The same things were measured in two ways. Each way mixes the same 11 hidden numbers, adds some noise and spreads widely along 7 directions of its own, which tell nothing about the thing.
Some things both ways: the first way, then the second way.
[ -4 -20   3  -6 -10  15  -2  -5  -6  -2  -4   1  -4  12   5   0   7   5
  12  -6  -3   1  15   7  -7]
[  5  53 -11  37  22 -21   9   3  -8  15 -15  22  13 -27   5   0 -18  17
   1  46 -10  11 -17  10 -19]

[-26 -36 -39   5 -20  27  13 -17   1 -30  -5  -1   2  15  18   9   8 -14
  -9  19 -24 -20  -4  23  14]
[ 29   1 -20  25  13 -24  -8  15   6 -18   9   3   4   5 -14  13  12  14
  19   6  -8  25   6  22   0]

[  5 -26  21   3  24   7  -4 -15  10  19  42 -20 -29 -32   2 -57 -16 -12
  16 -11 -12 -19  -6  36  -7]
[ -1 -11 -17  -3 -15  -1  -1  -1 -23  27  -7 -41 -29 -10  23  36   4  14
  -1  23  18 -15  17 -25   2]

[ -4  42  13  14 -17   2  13  27 -12   3  -9   8  19  -6 -13  12 -38   4
  10 -14  27  22 -17 -12 -17]
[ -2 -23   0  -5 -37  25  -7 -13  28  17   6  18  29  26   4  -2  -1 -10
 -21 -28  -3 -20  21  18   9]

[ -5   1  12   6  -4  14 -15   3  22   2  -9   7  23   9 -16  22  13   1
  -7  -8   1   6 -12 -21 -13]
[-16  16 -36   6  -7 -11  -9   0 -12  15 -13 -29  -4 -24  -8  -6   6  10
  26   1  16  -6  11   2   6]

[ -7  26   3  -6   1   6  -8   2 -13   1  12  -4 -11 -13  -7 -22 -26  18
  15 -38  23  -1  -6  24 -13]
[ 12   8  -5  14  -3 -10  -5  -4  14  12  -2  13  27  22 -10  -6   9  15
   3   7 -16  13 -12  23 -22]

[-11   0 -28 -11  34  12  -1 -40  19 -17  40  -4   6 -15   0 -41  -4   4
   9 -36   2 -44 -24  38  16]
[-32  -3  -4   4 -13  -5  11  -7   4  25   3 -18 -18  -8  14   7   9 -32
 -17 -13  12 -16 -12   0  28]

[  4 -25   5  10 -28   2 -13  18  -9  15   3  -3 -10  12   9   9  15  13
   4   5  -5  -4   8  -5  -7]
[  2  -1 -10  11 -17   5  -9  -3  22  31 -16  13  10   9  12  27 -19   4
 -16   6  -7 -17  25  31  -7]

[ -2   0 -21 -10   4   0  -5 -24  28  -7  18 -12   7   3   9 -20  13  -2
  -5 -19  -4 -18 -18  20   3]
[  1   6  -1  -2 -18  -2  -6   6   5  11   2  -1   4 -14   2 -19   3 -50
 -14 -20   2   0   1  -3  23]

[-10 -11 -11   2 -13  11   4  -5  12  -3  -4 -11   7  12  -7   1   1 -30
  -3 -11 -11  -3 -16  23  -8]
[ -3 -16 -16 -17  -1  -6  -7 -11   1  11  -8  -1 -14  -3  -6   0  14   6
  27  -8  19  -9  14   7   8]

[ 42   1  20  30  11 -32 -17 -26  27  50  52 -14 -28 -42   1 -39 -11  15
  15 -35  -3  14  -8  38   6]
[  6 -22   0   0  -8  19   2   1   9  -7 -20   0 -20   8  -6  42   3   6
  -2   6  22   7  -8   5 -12]

[ 15  61  -2  19  24  -8   4  -2  -4  -2   2  13   2 -30 -19  -5 -56  -9
  20 -31  39  18   9   0 -21]
[-23  -8  -5 -18 -22  13  -6 -14   7  -9 -30   6   2  -5 -10 -11  17 -18
  -2 -14  20  -1 -14   0  -8]

[ -7   1 -22 -16  20 -14 -17   5 -37 -34 -10  -2   4   1  -4  17  15  11
 -12   2  12 -42 -17 -12  12]
[ 24  -2 -17  10   8  -4 -26   0  11 -12  -2  24  23  18  -3  57   0  30
 -10  -3  20  12  -2  23 -28]

[ -6  -9  17 -21  11  16  32 -25   8  -2  10  -9   7  -4  -1 -30 -30 -36
   9  -1 -11  14  13   2 -20]
[ 25   6   5   7   6  -9   8  -9 -17 -27   5   2  19 -14  -7 -30  12  -6
   8  10  -5  23 -16 -41   2]

[ 10   5 -18   6   1 -17 -14  -1  -6  -9   1 -11   5  -4  -2  11  12  13
  -5  -9   4 -20  -7 -21 -15]
[ 11  -9 -28   7 -14 -18 -35   0  11 -21 -22  12  19  -2  -6  12  -8  -9
  -4 -14   7   6  19  23  -4]

[ 10  15 -24  31   1  -1   1  33 -28  -8 -23  10 -15  -5  -8  17 -26   0
  20  -3  21   7  13  34  15]
[  5   9  16   6 -10  26  22 -23   2  27  22 -15   8  15   9  46  -1   3
 -18   6   8  -5   4  20   5]

[-13  -2  -1   6 -14   5 -17  -2  12   5  -4  -2   7   5 -23  26   9   2
 -23 -26  -4   6 -29   9  -1]
[ 28  24  15  24  19   3   8  15   3  35   7   6 -10  -3  -3  26 -13 -20
 -20   5  12  18 -31  -4   5]

[-11 -29   5   9  18  17  15  -5   2  20  29  26 -18 -15  13 -21  -9 -25
  10  31 -17 -28  14   8  26]
[ 22 -23   5 -11   0  24   8   3  21   3  14  -6  12  12  -5   4  14 -24
 -12 -52   5   3   6 -36  20]

[  8  15   5  28  -6   4  14   6  15  18   3 -15  -7 -29   0 -20 -55 -20
  25 -13  -7  47  12  48 -19]
[-31 -50  -3 -21  -8  12  19 -40  25 -13  -9  -7 -16  19  -3  23  50  42
  21   1   2 -30  19  -8  -4]

[ 12  12   2  15   1  -8 -16  -5  -6  -1   3  -5  -1 -18   4   1  15  33
  15 -12   5  -7 -10  -8 -11]
[  3   6 -11  12 -18   6  -5   5  13   6 -20  13  17 -17  18 -16 -11 -40
 -33 -13  -4  -4   7 -20  14]

[ 12  -9 -24  22  18 -17  33   3 -39   4  10  21 -33 -35  28  -5 -23 -13
  37  16   4 -24  12  19  29]
[ 21 -27   3  -6 -13   8 -11  17 -13 -23  -9  20 -13  14   5  39   4  21
   5   5  19   8  10  20  -9]

[-11  43 -51  -6   8  -5 -18  11  -6 -25 -10  -7   2  -1  10  -9  -1  12
  20 -29  18 -23  -5  46   1]
[-14   5  22 -26 -16  11  18  13 -12  22   2 -25 -11 -18  -7 -26  27 -30
   1 -12  -5  -6 -14 -42   2]

[-26  -2 -19  -5 -11  26   6   0   1 -26  -2   7  20  35  -4   5   5 -17
 -27  28  -4 -27  -9  -6  13]
[ 22 -15  14 -10  -9  28   4  15  -2   3  -1 -21   6   7  -3  44   1   1
 -19 -23  11   7   0 -32 -13]

[ 14  19  14  -1  16 -14   9 -15 -12   1   0   0  -4 -15  -7  -6  -1  -5
  12 -10   9  -2 -11  -4  -8]
[ -2   3 -14  -8 -14   3  -5 -12   3   8 -11  30  14 -10  22 -26 -18 -49
 -22 -16  19  -4  -2  -5  19]

[ -7  -4 -29   5  -8  10 -10 -11   5 -38 -23 -14   8  20  -5  16  15 -16
 -14   4  -3  -9  -8   3 -13]
[ 20   0 -24  -2  10 -25 -12  -6  -2 -21 -24 -10  -3 -16 -13 -17  25  -5
  29   4   1  20   6  -9  -4]

[-16 -17   9 -20  26   9  10  15  -5 -10  -5  32  25   8   2  19 -42 -39
 -25  47   6   2  42 -53   9]
[-17  -1 -12   5  -7   8   2 -18  37  -1  21  -1  24   9 -15  30  19  -1
 -16 -19   7  -9  -2   2   1]

[-12 -22  13 -12 -16   8 -10  13 -14   0  -4 -17  -3  17 -13   2   5  -3
 -13   0 -10  -4  -2   0 -15]
[ 26  23 -35  25   8 -38 -20  -8   9  11  10  18  38  -5  -5 -30 -19 -15
   5  11 -10  16   4  11   2]

[-11  -3  -9  16 -22  23  13  24 -13  -9  -4  16   3  16   9   4 -14   0
  14  13  17  -9   1   2   6]
[ 10  30 -12  25   1 -14   2  10  -1  22 -16   7   7 -17   2  -6  -6  22
  14  40 -23  -2  14  12 -14]

[-10  15   1  29 -31  27   4   5  25  16  17 -12  -8  14 -30 -13 -27   1
 -26  -8 -12  25  -1  36  -1]
[-21  -7 -10   8   9 -31  26  -2  -4  16 -16 -33 -23 -11   2  10  -3  -2
  11  26 -16   4 -12 -14 -11]

[-15 -25  -6 -26  10  11   1 -11  17   7  20  -3   6  12   8 -22   2  -7
  -8   3 -22 -12  14  21  17]
[-21  -4  -3  -3   4  -9   8   2 -11  -7   3 -16  -6  -8  -9  28  18  31
  12   7   9  -5 -13 -17 -15]

Other things, the second way, with their names:
Z_255: [ 42  17  16  13  19 -13  -7  15  -1  19  -8  14 -20 -18  -9  -8  -4 -28
  -1   5   2  19 -16 -11  12]
Z_901: [  7   0  -1  -1 -19  10 -10  -4   9  -9   1   8  22  -9  -1 -11  -2 -35
 -23 -22   6   1   1 -18  13]
Z_660: [ 15  -8  -4  -2  -3   6   8  -2   7  18   4   7   1   9   3  -8   1 -11
   3  -2   5   6   1  -5   9]
Z_758: [-30 -10   6  -5 -25  -5  13 -29   8  15 -22  14 -13 -19  39 -40  12 -58
 -34  -4  -4 -29  -2 -29  37]
Z_181: [-25   2   8  -1 -11 -14  27   1   2  42  15  -9 -20 -21  19 -18  -7 -41
 -17  16 -19 -21  -1 -30  24]
Z_185: [  4 -22  13 -27 -26  25  -6 -15   3  -2 -14  17  24  17  13  14   2  -3
 -20 -31   7 -17  18   2 -10]
Z_601: [-27 -15 -17 -23 -23  -3  -7  -7  -2   1  -5   4  -7  -9   7  -1  13  -3
   6   3  14 -22  15  -4   2]
Z_498: [ 25  12   4  10   1 -17 -18   8   4   5  -2  26  14   6   3  21  -3   6
 -16  18  -5  11  -9  13 -24]
Z_422: [  2 -18  10 -15 -18   4  11  -3   3   2   4   2   7   7   2 -22  14 -19
  -7   2 -13   3  -9 -31  -6]
Z_683: [ -4  16 -19  10 -17  -6  -6   2   4   6  15 -13  16 -21 -14  -7  -9 -15
   7   1  -2  -5  19   6  13]
Z_515: [-40 -21  -2 -12 -25   5  15  -8   7  17 -25  -7  -7  -6  29  16  -5 -17
 -28  -7  -5 -30   7 -19  -3]
Z_366: [ 10  -5   9  -5  17  -8  11 -25  27  21 -12  19  -5   7  14  18  29  13
  -4  15 -24 -18  21   0  -8]
Z_701: [-19  17 -38   4   0 -26   1 -13 -19   5 -10 -26   2 -23   7 -17  11   6
  25  16   7  -3   7  -8   2]
Z_148: [-19 -16  12   2  -4  -3  17 -12  23  15 -24  18 -18  -7  33  19   3 -31
 -42   3 -11 -21  -4 -21   7]
Z_100: [ -7   9  -7   5  13 -15  15  -3   4   6 -14  -3   3 -16   5  -1   9   3
   7   5 -16  -2   5 -13  -6]
Z_27: [ -9  15  14  -2 -16  27  21  -6   2  22 -20  -1  -2 -28  21 -13   2 -31
 -28   1  -2 -18   3 -40  13]
Z_909: [ 14  -8  -3   0  -4   4   8  -3   9   6 -17   5   5  -7   1 -40   7 -31
  -1 -16  -6   7   0 -33  14]
Z_735: [ -9 -23 -20   6  12 -22   8 -11  24  28   9 -11  -5  30 -12  25  17  29
  28 -12 -12  -8  15  43  -1]
Z_651: [ 13   5   5  12  13   6  12  10  13 -20 -25  21  15  -3  -6  18   5  15
 -10   9 -10  17 -17 -19 -33]
Z_433: [-25  -8  -8   0  -2   3  11 -26  12   7  -5  -9 -14   2  -5  47  15  24
  11  14  13 -16  11  32  -6]
Z_817: [ 11 -20   9   0  -1   0   6   9 -23 -39 -23 -20 -18  -3   2  32  26  20
   2  12   8  18 -17 -33 -20]
Z_339: [  8  -5  -7  -4 -10  -4   2   7 -10   4  -7 -15   0  -6  -2 -17  13  -8
  16  -2  -7   6  13 -11   3]
Z_578: [  6  -7  -4  -1  -5 -19  -9   2   6   8  13  -8   2   7  -9   8  20   3
   6   2 -10   1   6   4  -6]
Z_861: [ 24 -12  32  -4 -10   5  -6  34 -19 -20 -16  -8 -16 -14 -14   2  10 -23
  -9 -22   5  19 -24 -34   1]
Z_785: [-17   1 -15  12  -7 -27 -13 -11  16  18  15  -7   2  -6  10  19  10 -10
 -13  -6  -4 -23  14   8  22]
Z_31: [-52  -4 -29   4 -13 -37  21   2 -15  42   1 -39 -27 -21  13  -8  -4  14
  28  39 -20 -30  19   0   6]
Z_643: [-32  -1 -12  -5 -28  -1   6 -11  13  23 -35   1 -28 -25  15 -33   4 -61
 -13   5   5 -15  -1  -2  25]
Z_302: [-19 -24  -2  -4   1   8   9 -36  17 -14 -31   9   5   5  17  24  22  19
 -17  -7   6 -21  -2 -22 -10]
Z_951: [  9  19 -23  13 -14   0 -18  21 -12   1 -15  -8  -2 -17   4  24  -7  -5
 -11  17  21  12  -4  -4 -12]
Z_841: [  6   9 -11   8  -9   4  -1  -5  -9 -24  -4 -21  28 -13  -3  24  -7   1
 -12   4   6  12  -2 -22 -18]
Z_946: [  0   7  -9   8  -6   7  12   0   1   6  16 -24  26   6  -9  13   0  12
   0  -5  -5   6   0 -11 -10]
Z_481: [-27  19  12   0   7 -23  20 -21  -9  35   0 -14 -17 -29   4  -3  -2 -19
  -1  12  -3 -21  -8  -9  18]
Z_668: [  5  55 -24  24 -11   9 -17  14   5  30 -12   8  28 -16  13  34 -20 -13
 -37  14  14   4  -2  19 -18]
Z_229: [-14  20 -47  -1 -11 -17 -13  21  -7   7   8 -18  16 -23  -5 -14  -3  -9
  13   8  11   6   9 -17  -8]
Z_728: [ 19 -31   3  -1 -15  30  -9 -16  20 -32  22  26  28  32  -5  48   6   9
 -23 -34  30   3   3  14   9]
Z_892: [ 36   4 -23  13  -3   8 -30  14   6 -16  -3  10   5   1 -15  26   4   4
   2   1  35  24  -4   5  -5]
Z_293: [-19  -8  31   2  -1  -4  16 -20  14   9 -20  15 -22  -2  -3 -15  31  -6
  -5   3 -12 -16 -24  -5   8]
Z_747: [ -2  -4 -24  -4 -16 -11 -24  21 -14 -24 -17  -2   0 -18  -5   4   8  13
  13   7  13   0  13  -9 -12]
Z_396: [ -2 -13 -19   1  -1 -18  -1  -5   9 -13  -7  -6  25  13  -7 -18  22   7
  14 -24 -16  10   5   0  -8]
Z_868: [ 26  -3   3  22   9  -7   0  -6 -19 -30 -19   9   8 -11  13  26 -11  10
  -7  -2   7  13   1  -8   6]
Z_521: [-15  -7   0  15   3   0  18 -21  -6 -25 -16  -8 -14 -27  17   0  23   2
  -9   9   9 -11  -9 -52  22]
Z_397: [-39 -10   3   3  -8  -5   7 -20  21   9 -19  36  -9  -7  31  38 -11 -12
 -43  10  13 -32  -8   9   1]
Z_357: [ 28 -36  10 -19 -18  17  10 -15  25 -14  23   3  30  28 -13 -39  24 -41
  -1 -43 -15  16   6 -26  18]

Some of these things the first way, each followed by its name:
[ -1 -13  -4  -7  -2   2  -3  21  22  21   3  -2  12  23 -18   8   3 -11
 -12 -19  -5  -1   1   8   6] : Z_481
[ 32  10   5 -31  39 -58 -18   0 -13  -2  -4 -10  11 -18  16   3  22   5
   3  -3  17 -17 -10 -35   2] : Z_601
[-16  35  -2  -8   9   9  29  10 -15 -13  -4   7  -1 -16 -11  -6 -60 -28
  -5  -5  28   4  -3 -15 -21] : Z_498
[ -6  -4 -12 -10   9  14  -8 -22 -11 -29   1 -20   6   1  -7 -19   5  10
  15 -19  -7 -16  -1  24 -15] : Z_302
[ 20 -15  34   4  -3 -21   7  14  -8  38  -1   8 -19 -10  12   8  -9 -12
   0  26 -10  30  26 -12   8] : Z_357
[ 10  27 -23 -12  31 -22   0 -25 -12 -31  13 -16   5 -24   3 -19  -6   5
   6 -20  18 -34 -20 -12 -15] : Z_148
[ 14  -3  37  29  -5  11   9  17  11  29  -1  26  -3  -5   3  10 -10   0
  14  19   4  32  16 -14  10] : Z_27
[ -2  20 -18   3   3   0   7  -5  -3 -22 -11  -3   5   0   5   0  -2 -13
   8  -3  11 -12 -10  -2 -14] : Z_339
[  1  19  -3  10 -19   1  -9   7  21  -9 -20  -1  20  27  -9  26  32  16
 -27   7  -1  11 -24  -8  12] : Z_100
[ -2   5 -20 -31  22 -21 -12  -4   3 -17  13 -16  12  -1   9 -16   8   2
 -15 -16  14 -35 -24  -3   5] : Z_578
[  3   1  20  14 -10  -4  -1  13  -8   8  -4   8   2   6 -12  16   7   1
 -10   5   7   6 -28   4  23] : Z_660
[ 17 -10  42  -8 -17 -25 -13  18   2  43   0 -11 -17   0   7   2   6  17
 -10   6 -13  47  15   6   8] : Z_422
[  6   4 -23  11  32 -10   9  -6  -2  19  45  26 -13 -31  13 -22  -9  18
  24 -18  10 -48  -5  11  32] : Z_861
[-17   3 -18  -5 -23  21 -28  -9   0 -31 -33 -18  -5   8   8  14   5   4
  -2  -2  -7  20  29   5 -46] : Z_668
[  2 -10  15  -4 -26  -2  -7   8  31  -6 -22 -14  14  32  -4  23  31  -8
 -39   8  -1  23 -36  -8   9] : Z_366
[-16  -2  -3 -15 -22   4   2  25 -15  -5 -30 -10  17  13  -1  25  -6 -12
  -3  10 -12  12  18 -24 -34] : Z_31
[ -3   0  -4  18  15   3  -5  -3  -5 -16  13   9   7 -14  -9   4 -21  -6
  -6   2  16 -17 -28   6  20] : Z_892
[-29 -51 -36 -14 -11  39  11 -23 -28 -34  -1 -17 -11   6  19 -25  -3  -5
  39  -7 -27 -25  26  54 -16] : Z_758
[ 16   2   2  -4  13  -8  -2 -35  13 -14   8  -4  12 -10   4  -6 -11 -19
   4 -13  14   2  -1 -24 -26] : Z_643
[ -8  -8   0   2   6  21   1   6  -8 -19 -21   5   1   8  -8  10   0 -10
   4  12  -2   1  14   0  -5] : Z_701
[ -2  11 -25  -1   7   7   4 -44  19 -26  18 -28   4  -8   2 -35   5  11
   1 -28  -9 -11 -24  42   0] : Z_817
